The rows of a group lie close to one hidden flat surface of 11 dimensions, which passes through zero. Surfaces can cross.
In the rows, zero is written as 128.
Some rows, each with its group after it:
[110 142  85 107 118 157 125 126 114 134 130  87 175 135  68 151 113 156
 100 162 103  86 138 144 117] -> (4)
[ 84 132 101 110 111 128 152 171 105 179 109 144  78 125 128 124 128 154
 129 127 130 116 133 137 140] -> (0)
[143 106 111 126 123 105 137 161 118 114 111 177  97 121 119  98 122 142
 139 104 146 141 151 151 125] -> (4)
[203 190 119 176  99 107  96  63 150 101 107 175 150 136 131  48 159  95
 132 115 127 135 120 138 124] -> (4)
[196 114 140 102 150 136  98  98 126  57 150 118 158 109 106 129 102 132
  88 150 146 112 142 156 112] -> (2)
[154 115 129 208 104 131 138  95 118  47 136 186  86 133  94 153 107 150
 137 158  96 115  83 121 106] -> (1)
[200  95 129 130 121  89 126 135 111 123 136 127 125 119  92 106 107 124
 106 113 114 119 141 161 145] -> (3)
[164 116 169 124 133 114 134 122 101  96 140 113 137 130 111 132 136 137
 136 130 134 158 146 104  98] -> (2)
[114 185 141 138 120 115 110  82 144 139 131  98 147 153 137 127 128 127
 117 130 137 146 110  95 122] -> (3)
[116 142  94 144  83 135 108 124 135  74 129 174 151 157 114 118 113 134
 115  94 128 145 141 126 123] -> (2)
[173 114 161 101 167 135 120 122 121  85 156 112 109 100 119 161 133 152
 114 172 156 102 115 138 128] -> (2)
[ 80 117 102 149 147 153 142 146 155 121 131 191  56 103 152 166 120 142
 139 157 136  81  82 158 158] -> (1)
[ 80 145 102 162  97 120 146 140 126 157 111 150 134 150 127 128  97 143
  98 111  91 116 121 130 138] -> (1)
[ 61 103 144 128 126 122 170 167 117 142 133 138  83 123 134 149  79 132
 160  85 138 144 121  94 142] -> (2)
[ 79  90 119 129 179 142 133 165 137 155  94 138 131 101 187 110 143  92
 175 141 122 134 147 130  79] -> (0)
[ 98 136 103 129 108  95 102 138 128 115 160 135  80 126 144 146 112 111
 130 142 124  93 113  89 111] -> (3)
[106 107 137 112 152 163 110 109 164 117 141 111 138 136 152 162 114 113
 136 120 149 140 115 135 155] -> (1)
[116 179 125 142 122 178 133  98 151 148 107 170  98  89 154  86 153 116
 152 148 144  95  84 133 163] -> (3)
[134 158 104 103 135 118 110 116 147 134 114 135 121 123 117  95 129 120
 143 123 163 134 141 143 120] -> (0)
[189 136 189  98 210 135 147 124 154 117 134  92 122 107 121 150 180 153
 147 148 188 129 115 156 161] -> (3)
[176 133 154 117 128 132 106 101 126 149 103 106 146 149 144  99 176 121
 139 125 143 189 145 138 121] -> (4)
[124  94 105 123 135 153 135  97 132 116 124 132 139 129  82 146  84 121
 157 134 124 152 144 139 127] -> (1)
[166 162 108 117 109 113 100 123 130 138 116 115 170 102 122  46 136  81
 126 114 119  94 145 130 113] -> (1)
[126 138 152 162 154 116 129 106 145 105 152 105 147 101 139 124 113  84
 147 147 102  90  98  86 101] -> (3)
[163 127 133  87 123 107 113 136 121 154 128  94 124 161 108 146 145 159
  99 112 157 166 150 155 158] -> (1)
[143  95 140 161 111 136 140 129  95  96 120 143 123  96 121  92  85 114
 135 128 100 110 120 122  91] -> (3)
[ 96 115 138 168 158  97 153 162 125 182 116  74 138 107 150 127 122 106
 141 141  71  90 108 110  84] -> (4)
[139 131  96 114 116  77  77 165 153 110 157 114 101 139 128 134 147 105
 136 109 146  95 118 129 130] -> (2)
[149  86 139 145 112 104 129 163 116 146 124 147  81 124 157 118 130 116
 130 105 118 132 121 141 142] -> (4)
[121 102 105 116 146 116 128 154 126 118 164 136 115  88 122 150 124  89
 136 168 101  69 134 110 129] -> (4)
[116 159 149 163 113 111 122 132 128 132 121 115 190 134 175  86 136  99
 101  97 100 125 131  93 101] -> (1)
[118  98  87 110 188 114 116 104 173 177 123 143 134 133 138 164 113  99
 129 166 110 155 163 175 154] -> (0)
[122 151 123  98 168 100 111 133 156 135 152 124 100 112 139 143 156 114
 142 154 159 105 128 122 143] -> (3)
[146 140 141 125 124 124 136 124 113 106 133 135 137 110 113 109 123 131
 124 129 129 120 137 114 122] -> (0)
[105 108 134 152 170 137 156 125 134 139 115 135 156  93 145 116 121  92
 155 158  95 121 139 114  95] -> (2)
[ 98 115 130 162 132 140 129 125 141  80 153 137 121 132 138 167 111 124
 138 135 115 107  94 107 114] -> (1)
[116 101 170 160 137 142 161 138 109 117 114 126 121  96 150 109 108 123
 155 118 115 127 108 107  96] -> (4)
[131 126 153 121 136 170 153  96 108 150 105 135 143  89 131  93  93 133
 117 143 129 126 128 141 137] -> (2)
[116  98 102 109 152 103 134 179 115 177 141  77 151 122 123 175  97 147
  58 158  80  73 138 165 130] -> (2)
[115  93 113 123 157 110 111 160 154 181 135  79 118 123 160 154 132 100
 129 135 109  97 108 153 131] -> (4)
[115 126 157 153 145 152 126  97 148 145 130  91 165 117 164 123 124  87
 140 139 103 122 102 105 114] -> (4)
[175 100 132 145  86 103 127 154 103 106 139 101  89 151  84 145 166 139
 157 109 121 130 110 116 123] -> (0)
[154 140 154 157 137 110 110  95 143  91 128 125 173 146 144 116 134 112
 116 120 123 160 135 115  96] -> (1)
[151 132 147 118 113 148 118 130 122 143 137 127  69 121 152 140 170 133
 133 145 147 111  88 127 161] -> (4)
[139 130 147 139 110 114 128 121 105 111 135 125 108 126 128 121 115 134
 123 127 128 131 120 108 109] -> (3)
[118 139 116 125 131 121 108 124 159 120 139 139 120 130 145 134 117 110
 123 118 144 117 117 133 147] -> (3)
[140 150 116 122 102 137 111 102 108 127 111 144 133 132 122  89 143 126
 142 139 129 155 147 124  99] -> (3)
[136 124 158 135  72 122 148 134  83 164 130 102  97 143 117 118 119 148
 113  92 115 141 104 107 151] -> (2)
[117 123  88 137  92 105  99 118 126 177 109 131  96 149 139 114  68 130
  88 112 117 133 119 166 137] -> (0)
[166 108  95 142  75 114 126 152 111 143 142 154 109 141 107 122 134 123
  98 112  89  98 129 145 175] -> (3)
[136  47 115 137 136 124 139 161 113 120 133 138 139 115 121 135  86 108
 126 114  89 128 156 145 116] -> (1)
[114 119 137  97 156 135 111 153 133 124 140 122  95 114 169 158 137 138
 110 146 158 101 116 141 130] -> (0)
[ 94 166 183 146 102 111 126 127 114 133 124  71 140 177 160 136 117 165
  93  84 147 172 106  85 101] -> (0)
[101 149 110 169  97 100 146 127 124 160  92 122 138 150  95  72 116 111
 186  85 114 165 135  97  95] -> (0)
[149 141 157 101 132 121 116 118 110  99 145 127 133 107 136 119 102 147
  81 138 148 117 134 123 121] -> (0)
[135 159 161 138 114 167 134  92 116 142 133 102 135  80 149  99  77 128
  73 146 115  54  67 134 155] -> (2)
[118  94 136 135 129 156 137 126 113 147 129 150 133 117 158 155 114 135
  87 157  89 118 126 140 150] -> (0)
[ 91 166 106 154  89 138 124 145 118 109 123 151 151 106 144  83 150  96
 142 134  92  76 120  83  85] -> (1)
[ 98 131 173 115 158 119 162 142 108 154 142  82 126 150 135 196 138 180
 101 144 137 158 133 103 128] -> (2)
[114 137 112 131 132 125 145 148 124 156  84 153 115 119 135  81 132 137
 151 119 133 139 142 154 114] -> (4)

New rows. What belongs after each?
[108 116 124 142 120 122 148 148 108 149 136 161  99  99 145 126 134 107
 140 146  94 101 124 100 139] -> (4)
[129 140 112 131  96 119 137 149  97 126 109 159 137 123 120  75 149 117
 154 114 115 143 166 103  99] -> (2)
[102 129 183 143 160 156 161 115 141 116 109 125 149 123 156 127 109 144
 138 109 151 167 113 122 120] -> (3)
[ 97 140 101 139 132 126 126 139 154 174 116 127 110 160 143 165 179 135
 144 140 120 137 112 139 145] -> (2)
[113 164 172 111 163 182 133  86 147 103 114 107 138 111 142 121 140 139
 156 146 182 136  96 118 110] -> (4)
[143 105 128 138 145 134 113 113 149 107 142 121 136 124 129 153 107 120
 117 131 127 119 114 146 132] -> (2)
[136 166  98 105 159 142  97  94 168  84 127 160 124 124 120 121 171 117
 172 164 175 132 137 136 104] -> (1)
[138 130 116  90 120  90 130 153  96 172 109 107 161 123 113  68 133 113
 129 101 126 156 193 123 107] -> (2)
[132 126 168 124 149 152 136 126 130 141 122 127 136  83 180  87 151  92
 145 131 138 112 116 116 133] -> (1)
[108 113 120 125 120 139 103 161 138  94 134 113 155 133 151 128 100 126
  94  92 140 100 115 144 112] -> (0)
[139 122  68 120 141  85 110 167 147 126 119 176  99 138 119 142 131 153
 100 132 132 116 153 189 131] -> (1)
[ 75 128 135 113 193 136 140 126 168 124 128 139 120 116 148 156 130 121
 173 139 161 144 130 120 127] -> (2)
[115 144 122  85 137  87 129 139  97 161 112 113 145 149 118 115 144 145
 136 135 135 190 198 100  84] -> (3)
[ 91 170 104 106  69 139 112 163 107 168 116 113 158 172 150 115 179 142
  93 101 119 143 152 109 128] -> (1)
[119 141 132 117 145 144 119 132 160 112 142 117 133 135 132 156 160 132
 140 128 152 118 114 127 137] -> (0)
[147 150 154 115 133 120 131 112 108 175 119  75 153 129 136 110 138 134
  99 138 122 129 128 132 135] -> (2)
[104 154 138 115 189 127 134 107 158 137 119 117 137  89 145 108 114 107
 158 152 152 110 120 127 110] -> (3)
[119 139  95 132 112 147 140 141 108 160 126 122  84  83 109 114 134 118
 140 178 100  39  94 132 130] -> (3)
[157 110 112 115 116 120  96 145 128 108 143 124 129 128 126 125 140 117
 117 123 126 112 137 139 121] -> (1)
[139 121 113 144  95 139 125 102 130 132 104 150 150 168 117 105 126 123
 144  89 120 194 151 133 129] -> (2)
[131 134 150 152 144  94 141 140 127 131 127 141 104 137 140 141 135 157
 108 131 129 135 124 132 127] -> (1)
[137  86 176 168  68 199 135  69  89 124 123  97 209 154 136 114  90 103
  99 100  65 181 126  93 127] -> (4)
[100 102  98 107 147 130 131 161 136 171 139 158 100  94 159 130 142  77
 153 160 105  90 141 125 149] -> (4)
[125 115 130 100 161 117 106 131 157 136 127 118 145 163 152 166 136 142
 109 112 155 178 153 157 144] -> (1)
[154  71 104 127  95 129 125 173 106 110 145 156  94 123 116 144 136 130
 118 123 106  97 127 148 154] -> (3)
[117 169 128 154 112 116 103 115 162 109 138 138 114 128 155 101 155  85
 172 107 149 114  96  89 125] -> (2)
[140 121 172 153 106 123 147 131  85 105 141 128  99 117 135 131 143 140
 137 142 115 127 106  78 106] -> (3)
[ 86 151 183 146 119 137 177 119 101 142 118 126 132 102 149  89  98 124
 151 106 121 146 117  64 115] -> (2)
[148 144 141 129 150 142  97  64 157 133 126 132 140 131 161 128 124 113
 107 154 135 146 118 146 140] -> (0)
[150 121 168 129 144 138 142 128 115 117 103 125 110 112 139  97 151 142
 157 127 159 152 123 128 102] -> (4)
[139 156 111 111 151 127 106 104 167  69 150 156 119 111 112 135 120 121
 134 140 168  99 119 134 132] -> (4)
[ 98 182 143 154 124 111 166 130 114 146 117 163 109 109 131 106 155 139
 149 147 120 122 123  82 123] -> (4)
[151 150 152 139  89 141  91 101 132  77 162 135  84 150 146 157 171 135
 125 137 156 123  81  98 139] -> (3)
[142  66 125 117 140 120 105 154 135  75 146 135 112 133 128 151  88 137
 113 103 155 133 132 163 118] -> (3)
[105 106 126 141 124 150 143 141 120 120 119 159 130 108 137 114 124 115
 149 131 110 122 134 119 115] -> (3)
[127 148 151 136 149 131 124 101 144 119 139 102 160 129 142 138 116 125
 111 134 126 122 111 120 122] -> (2)
[110 123 121 153 124 167 130 128 151 115 139 135 126 119 140 147 134 111
 134 138 108  78  83 129 150] -> (3)
[116 149 134 125 111 118 122 132 123 124 122 118 137 135 138 107 105 138
 112 103 141 134 124 120 108] -> (0)
[120 205 116 192 124  88 116 150 146  76 126 209  79 126 175 122 192 157
 112 162 131  68  86 118  93] -> (1)
[163 104 120 124 101 132 122 113 105 104 154 194 135 105 122 105 137  75
 139 147  89 133 175  89 146] -> (4)
[128 136 195 114 151 161 125 109 146 139 140 106 111 126 194 148 158 128
 119 123 167 138  89 118 168] -> (1)
[104 144 142 159  70 123 154 171  91 138 138 149  58 126 135 128 166 148
 139 124 113  93  90  78 135] -> (2)
[142  91 122 147 115 155 125 105 145 102 127 169  80 110 127 114  98  98
 178 107 142 135  96 140 157] -> (2)
[130 127 120 158  55 142 135 149  88 130 133 150  56 113 126 117 103 147
 102 121 108  63  69 129 151] -> (0)
[158 136 125 134 107  83 122 182  90 115 147 112 110 137 121 143 201 144
 115 159 102  95 140 103  91] -> (2)
[132 163 174 164 128 100 156 134 107 143 116 106 106 135 137 122 158 162
 134 132 129 135  98 102 101] -> (4)
[123 141  96 127  80 120 126 170  87  87 133 171 126 128 104 113 145 154
 106 130 111  97 153 116 105] -> (2)
[160 145 138 104 149 118 132 135 123  86 138 132 124  98 105 107 154 122
 159 136 160 112 139 113 113] -> (0)
[133  99 175 166 163 131 154 135 140  98 150 121 154 112 144 153 138 105
 142 126 106 116 114  96 128] -> (3)
[131 134 150  76 163 138 143 116 116 205 114  72 143 122 132 135 113 151
  93 145 140 142 142 158 155] -> (2)
[128 124 116 121 132 103 121 153 135 156 124 140  96 132 143 128 149 125
 131 121 132 132 138 139 145] -> (4)
[ 82 121  97  96 144 177 145 134 126 131 103 152 147 103 111 110 100 133
 148 133 139 128 157 153 120] -> (4)
[115 144 134 133 121 108 130 135 131 149 128 111 131 139 139 127 139 121
 139 110 135 142 127 103 122] -> (2)
[126 162 140 153  89 154 143  86 118 149 106 129 138 143 119 101 124 138
 124 121 119 148 109 119 142] -> (1)
[110 130 142 125 143 131 136 120 135 117 125 139 124 111 139 114 114 111
 150 117 146 135 128 108 122] -> (2)
[163 135 167 135 170 115 156 110 135 143 118 110 150 102 120 103 124 125
 137 124 131 130 129 137 141] -> (3)
[127  83  96 114 124  88  90 167 115  86 177 122  84 117 122 168 109 108
 129 150 119  79 129 118  96] -> (3)
[113 105 138 158 128  87 134 138 136 110 144 160 140 142 148 128  88 107
 119  86 113 160 148 104 130] -> (4)
[117  91 126 129 131 112 145 138 120 170 117 111 128 161 118 151 116 134
 137 102 112 184 146 135 139] -> (2)
[120 140 158 116 167 129 139 131 149 114 155 109 112 124 136 168 159 136
 147 150 152 118 110 105 136] -> (0)
[164 104 103 158 108 119 109 120 137 126 117 148 131 128 124  95 145  83
 156 119 102 132 132 140 121] -> (2)
[121 137 140 117 126 154 134 114 128 121 128 137 118 114 130 126 103 140
 120 125 149 116 114 133 146] -> (2)
[125 130 110 148 117 138 141 125 120  86 125 147 140 106  95 110  91 137
 127 132 113  92 122 132 109] -> (4)
[127 110 126 125 127 122 110 134 147 117 159 102 109 135 123 168  99 125
 106 116 133  94  93 138 155] -> (1)
[159 131 145 110 166 109 103 115 151 101 145 107 134 114 138 124 139 104
 150 137 155 124 132 125 111] -> (2)
[102 133 104 114 137 135 120 111 165  59 159 218 117 107 129 129  80 104
 132 108 161 121 144 118 164] -> (4)
[ 80 168  98  69 119 105 125 155 120 172 120  97 166 169 115 144 107 177
  63  99 152 155 173 143 142] -> (2)
[122 140 113 124 115 105 128 144 129 119 128 115 143 141  99 114 112 129
 136  93 135 131 146 122 114] -> (0)
[145 145  97  88 111 134 116 136 113 140 125 117 132 148  83 141 158 160
 111 154 134 124 153 148 135] -> (4)
[124 175 119 136  79 133 125 108 122 216  99  91 152 151 140  89 135 132
  83 112  96 123 110 142 157] -> (2)
